The first 7 rows are patterns. Each new row is the sum of 2 different patterns, raised or lowered, with some noise. Before adding, each is slid sideways (what falls off one end comes back at the other) and multiplied by a number that may be negative. Names go in the order of the patterns.
(in the rows, 128 means zero)
Some rows, each with the names of its patterns after it:
[179 131 150 117 124 107 157 149 159 123 125 157 129 133 114 148  92 114
  82 140 143 157 149 155 117 140 147 140 135 150 106  86 143 122 121]	(3)
[107 119 135 125 123 117 116 112 122 154 158 114 153 110 128 115 139 104
 116 144 122 121 122 179 121 140 138 128 156 119 139 161 112 130 139]	(1)
[118 127 114  92 116 136 138 140 166 125 142 127 150 132 104 141 131 110
 145 132 134 159  86 127 144 164 132 138 117 147 136 107 143 117 147]	(5)
[120 149 152 144 141  99  96 169 174 121 134  86 150 144 129 122 126  98
 155 138 159 129 117 114 121 124 101 146 114 104 108 120 102 126  99]	(2)
[141 141 117  91 149 116 143 142 164 120 149 169 148  98 136 135 119 153
 133 120 137 109 136 125 133 128 133 126 165 132 164  72 151 124 131]	(6)
[134 138 122  93 109 132 128 160 138 135 105 132 128 128 144 132 146 111
 158 113 139 117 115 136 153  96 117 139 125 114 146 155 118 122 119]	(4)
[101 138 123 124 120 142 126 126 113 114 121 138 150 158 142 110 136 111
 103 147 142 152 143 105 115 147 158 158 117 136 154 112 170 152 122]	(0)

New rows. What belongs after each?
[129 108 107 150  82 118 154 130 131 144  93  89 157 161 104 126 104 170
 128 147 104 122  84 160 115 144 139 108 105 110 164  93 151 119 100]	(1) (2)
[167 152 164 168 175 154 140 137 181 136 104 181 116 132 198 181 163 154
 156 148 167 172 180 165 165 182 149 142 122 159 144 139 137 183 151]	(3) (0)
[134 170 140 163 134 109 149 157 148 188 161 131 179  91 120 175 189 170
 166 113 149 170 155 187 125 169 159 128 170 135 128 126 163 149 175]	(5) (0)
[100 148 136 136 185 138 123  93 140  90 170 146 168 117 150 166 115 139
 126 151  52 126  83 129 141 125 156 142  90 154 144 130 158 155 106]	(3) (1)
[126 116 152 137 122 111 189 135 133 142 142 139 106 147 159 128 132 131
 120 152 150 129 130 103 117 116 145 147 152 123 139 117 119 135 119]	(1) (4)
[142 138 147 152 163 171 154 148 151 194 180 151 179 139 118 206 197 158
 191  90 174 184 191 157 167 127 196 175 163 172 140 163 145 155 126]	(5) (2)
[156 153 142 117 117 151 105 163 144 120  96 157 120 142  73 149 117 124
 115 117 106 103 157 141 145 115 153  99 113 168 148 122 141 106 104]	(6) (0)
[106 143 103 114  56 123 116 118 123  99 144  96 103 148 129 115 151 126
 131 123 108 109 116 122 142 119  66  97 104 128 145 113  98 135 131]	(1) (2)
[107 114 138 122 117 134 115 112 115 150 100 114 150 110 118 118 142 149
 134 123 101 143 112 141 137 108 141 123 116 105 138 125 131 142 127]	(1) (5)
[126 171 152 175 130 147 191 174 168 154 149 106 175 155 158 170 146 185
 187 148 160 168 142 179 178 161 127 158 142 145 191 138 184 138 135]	(3) (2)
[ 97  71 144  93 108 120 101 138  75 133 111  93  89  96  86 112  75  86
 101  86  76 100 117 111 118  78 122  91  93  55  90  81  87 139 100]	(1) (4)
[155 142  91 146 120 198 149 127  84 149 125  99 128 124 138 111 106  94
  80 121 150 162 147 139 124 119  96 161 139 124 147 102  94 155 156]	(5) (0)
[160 171 188 126  91 189 164 186 107 141 146 152 146 189 122 136 107 138
 155 171 174 174 186 118 169 162 150 172 187 168 190 139 118 140 156]	(2) (0)
[ 93 179 156 117 157  80 160 127 140 127 144 140 167 136 149 119  84 123
 111 129  87 141 142  96 111 141  91 126  99  94 192 154 131 107 101]	(5) (2)
[ 78  64  73  79  58  83  51 112  38  54  60  79  57  99 124  44  73  42
  52  66  93  43  17  36 107  61  49  96  21  51  86  91  81  72  82]	(6) (0)
[104 163 178 137 136  74 137 154 135 155 142 114 142 148 160 135 139 126
 143 120 137 140 132 106 109 134 134 110 103 137 151 144 161 168 105]	(2) (4)
[142 116 102 107 138 145  90 159  96 104  97 126  82 111 112 112 137 139
 179 131 107 106 160 187 110 138 114 130 138 134 103 115 105 145 129]	(1) (2)
[154 141 131 153 147 113 199 139 144 108 117 108 136 108 151 183  91 112
 124 143 172 137 159 149 134 129 148  77 131 100 138 124 144 164 127]	(5) (2)
[137  98 129  81 203 122 161 132 115 112 136 163  96 159 110 103  89 134
  95  98  95 153 144 148 153 124 108 116 159 189 122 142  96 152 142]	(2) (6)
[102 117 102 131 143 134 110 118 150 114 160 153 148 118 151 131 148 145
 116 124 104 140 138 158  93  87 137 140 136 106 124 125 123 142 168]	(2) (4)
[135 161 128 150 107 149 130 132 166 125 103 155 145 113 141 134 120 132
 164 157 158 117 111 175 204 153 143 113 130 145 137 158 137 120 161]	(2) (4)
[ 80 133 154 104 131 116 106 162 129 135 151 124 102 120 133  85 123 119
 106 111 114  92 127 124 132 142 150 116 130  91 112 163 170 118 119]	(2) (4)
[163 154 138 135 175 151 197 119 160 154 115 183 187 108 111 161 137 124
 151 180 132 135 121 136 146 144 128 150 158 128 179 138 126 136 157]	(4) (0)
[144 114 109 131 136 121 137 115 109 118  83 135 125 160 144 114 105 114
 115 126 142  98 110  91 130 104  76 124  93 107 133 170 110 135 124]	(5) (0)
[ 76  98  76  96  98 111  54  70  96 102 103 138 129  67  96  70  73 119
 101  89  93  74  80 137 130 127  63 104 119  78 147 120 103  54 127]	(4) (0)
[119 146 137 129 150 154 186 139 138 152 132 142 127 139 171 133 124 117
 128 141 137 130 157 180 147 166 115 132 176 189 171 161 115 156 151]	(5) (2)
[197 170 148 168 163 151 153 108 215 120 125  75 160 158 193 155 170 163
 151 183 146 170 175 149 148 179 141 137 189 118 177 129 150 113 176]	(3) (5)
[ 91 116 121 123 100 106  90 140 162  99  93 107  76 115 124 136 126 118
  95  99  91 136 123 106 101 139 117 108 139 119 164 129  77  80 107]	(3) (4)
[124 172 145 197 116 128 132 100 109 153 105 110 128 124 109 144 161 107
 134 160 112 120 134 131 138 142 115  97  97 151 132 103 129 170 142]	(3) (1)
[129 130 103 122  75 101 121 128 108 110 148  99 120 109 129 111 119 114
 146 114 110 105 124 117 111 116 122  93  88 113 116 138 130  98 136]	(1) (4)
[138 109 112  69 139  72 105  54 125 155 133 133 160  92 127 129 100 163
 137  82  45 128 102 121 147 113 158  93 123  81 153 138 158 146 125]	(3) (5)
[166 123 115 111 123 109 173 105 100 103 120  97 127 134 116 105 105 106
 110 103  89 113 143 125 130 131 109  73 132 126 134 141  98 121 112]	(4) (0)
[106 135  56 122  97 132  91  95  97 131  78  77 117  89 100 106 119  81
  67  82 109 113 103  98  81 113  96 140 108  87  90 106  87 111 114]	(5) (4)
[186 191 201 205 192 151 139 170 149 210 176 203 189 187 182 150 177 203
 196 123 164 148 179 176 138 201 142 134 199 199 164 203 192 182 173]	(1) (0)
[114 156 139 145 149 107 113 160 167 105 153 143 129 137 142 145 177 115
 142 139 146 110 133 144 145 160 144 130 114 129 114 158 137  88  96]	(5) (0)
[191 210 187 163 183 181 156 186 175 179 204 187 196 159 188 162 159 191
 220 203 223 107 185 190 206 213 178 174 166 180 205 212 184 183 178]	(6) (0)
[190 215 156 190 210 200 187 200 181 195 189 191 189 164 193 195 210 145
 159 176 174 228 164 169 181 226 183 216 173 179 183 180 202 220 180]	(1) (2)
[129 136 111 138 126 106 120 125 141 122 131 120 144 186 155 119 121  91
  91 125 137 125 112 125 132 116 111 155  90 139 115 113 173 123  95]	(5) (4)
[135  81 102  91  92 115  96 105  75  95  93 148  87 107 125  93 131  85
 119 128 103 130 121  84  92 101  77 102  88  97  79  97 137 118  92]	(1) (5)
[100 145 124 106 140  89 128 134 105 114 125  93 137 120 142  57 123 100
 103 118 143 126  68 151  88 127 116 150  87 121 162 126  81 116 157]	(1) (6)
[111 138 118 130 174 109 149 128  89 116  83 129 138 153 116 143 102 144
 130 123 130 107 149 117 143 153 168 127 143  72 111 119 167 121 122]	(3) (5)
[106 146 114 133 137 165 145 172 173 133 119 126 117 142 159 154 139 121
 109 153 154 160 124 144 152 147 166 176  90 129 138 131 138 136 137]	(6) (0)
[147 141  99 156  89 122 140 157 166 140  88 148 160 150 165 134 124 133
 126 179 164 124  99 147 158 145 122 144 103 121 112 139 121 143 154]	(4) (0)
[128 130 139 152 193 152 137 136 122 109 135 146 124 137 134 173 143 137
 142 154 148 131 119 191 132 111 120 145 142 150 121 140 187 143 150]	(5) (4)
[145 131 156 134 154 172 149 143 171 108 134 183 197 135 171 126 156 169
 155 149 111 131 164 150 175 131 147 132 119 157 126 158 154 135 129]	(1) (2)
[139 121 150 118 111 143 169 169 167  99 112 190 164 157 156  92 136 157
 130 125 126 117 157 142 151 123 118 129 143 152 120 137 127  99  98]	(2) (0)
[125 154 182 186 180 123 120 113 124  96 170 121 105 114 131 100 158 148
 123 170 173 121 155  99 122 188 206 114 134  79 169 163 123 136 139]	(3) (2)
[ 88 133  80  92 105 130  78 130 141 100 114 134 160  89 132 109 124 103
 134  94  65  76 133 131 107 144 123  99 114  91 122 136 135  99  93]	(6) (0)
[118 118 102 102 107 115 110 107  94  83 129 113  89  75 101 101 114 117
 101 154  46 134  85 118 117 130 130  86 117  86 108  82 138  86 125]	(5) (6)
[147 160 112  97 114 127  86  99  93 122 127 124 118 130 116 143 156 137
 106 139  86  62 142 123 131 165  99 122 123 137 125 128 138 161  99]	(3) (0)
[ 98  92 120 111 124  92 124 103 115 127 121 156 129 119 143 116 110  76
 101 121 122 142  76  46 108 108 147  81  83  98 101 105 158 105  87]	(1) (2)
[128  57  51  93 101 126  73  67  80  92 105 137  99  99  53  99  87  82
 118 109 138  92  85 100 126 128 141  86 125 125  62 112 105  78  94]	(2) (0)
[ 79  87  97 103  86 148 100 129  96 106  91  72 104  80  95 100  82  87
 117  44  93  88 119 114 121  99 120  83  55 139 121 107  93  65 100]	(5) (2)
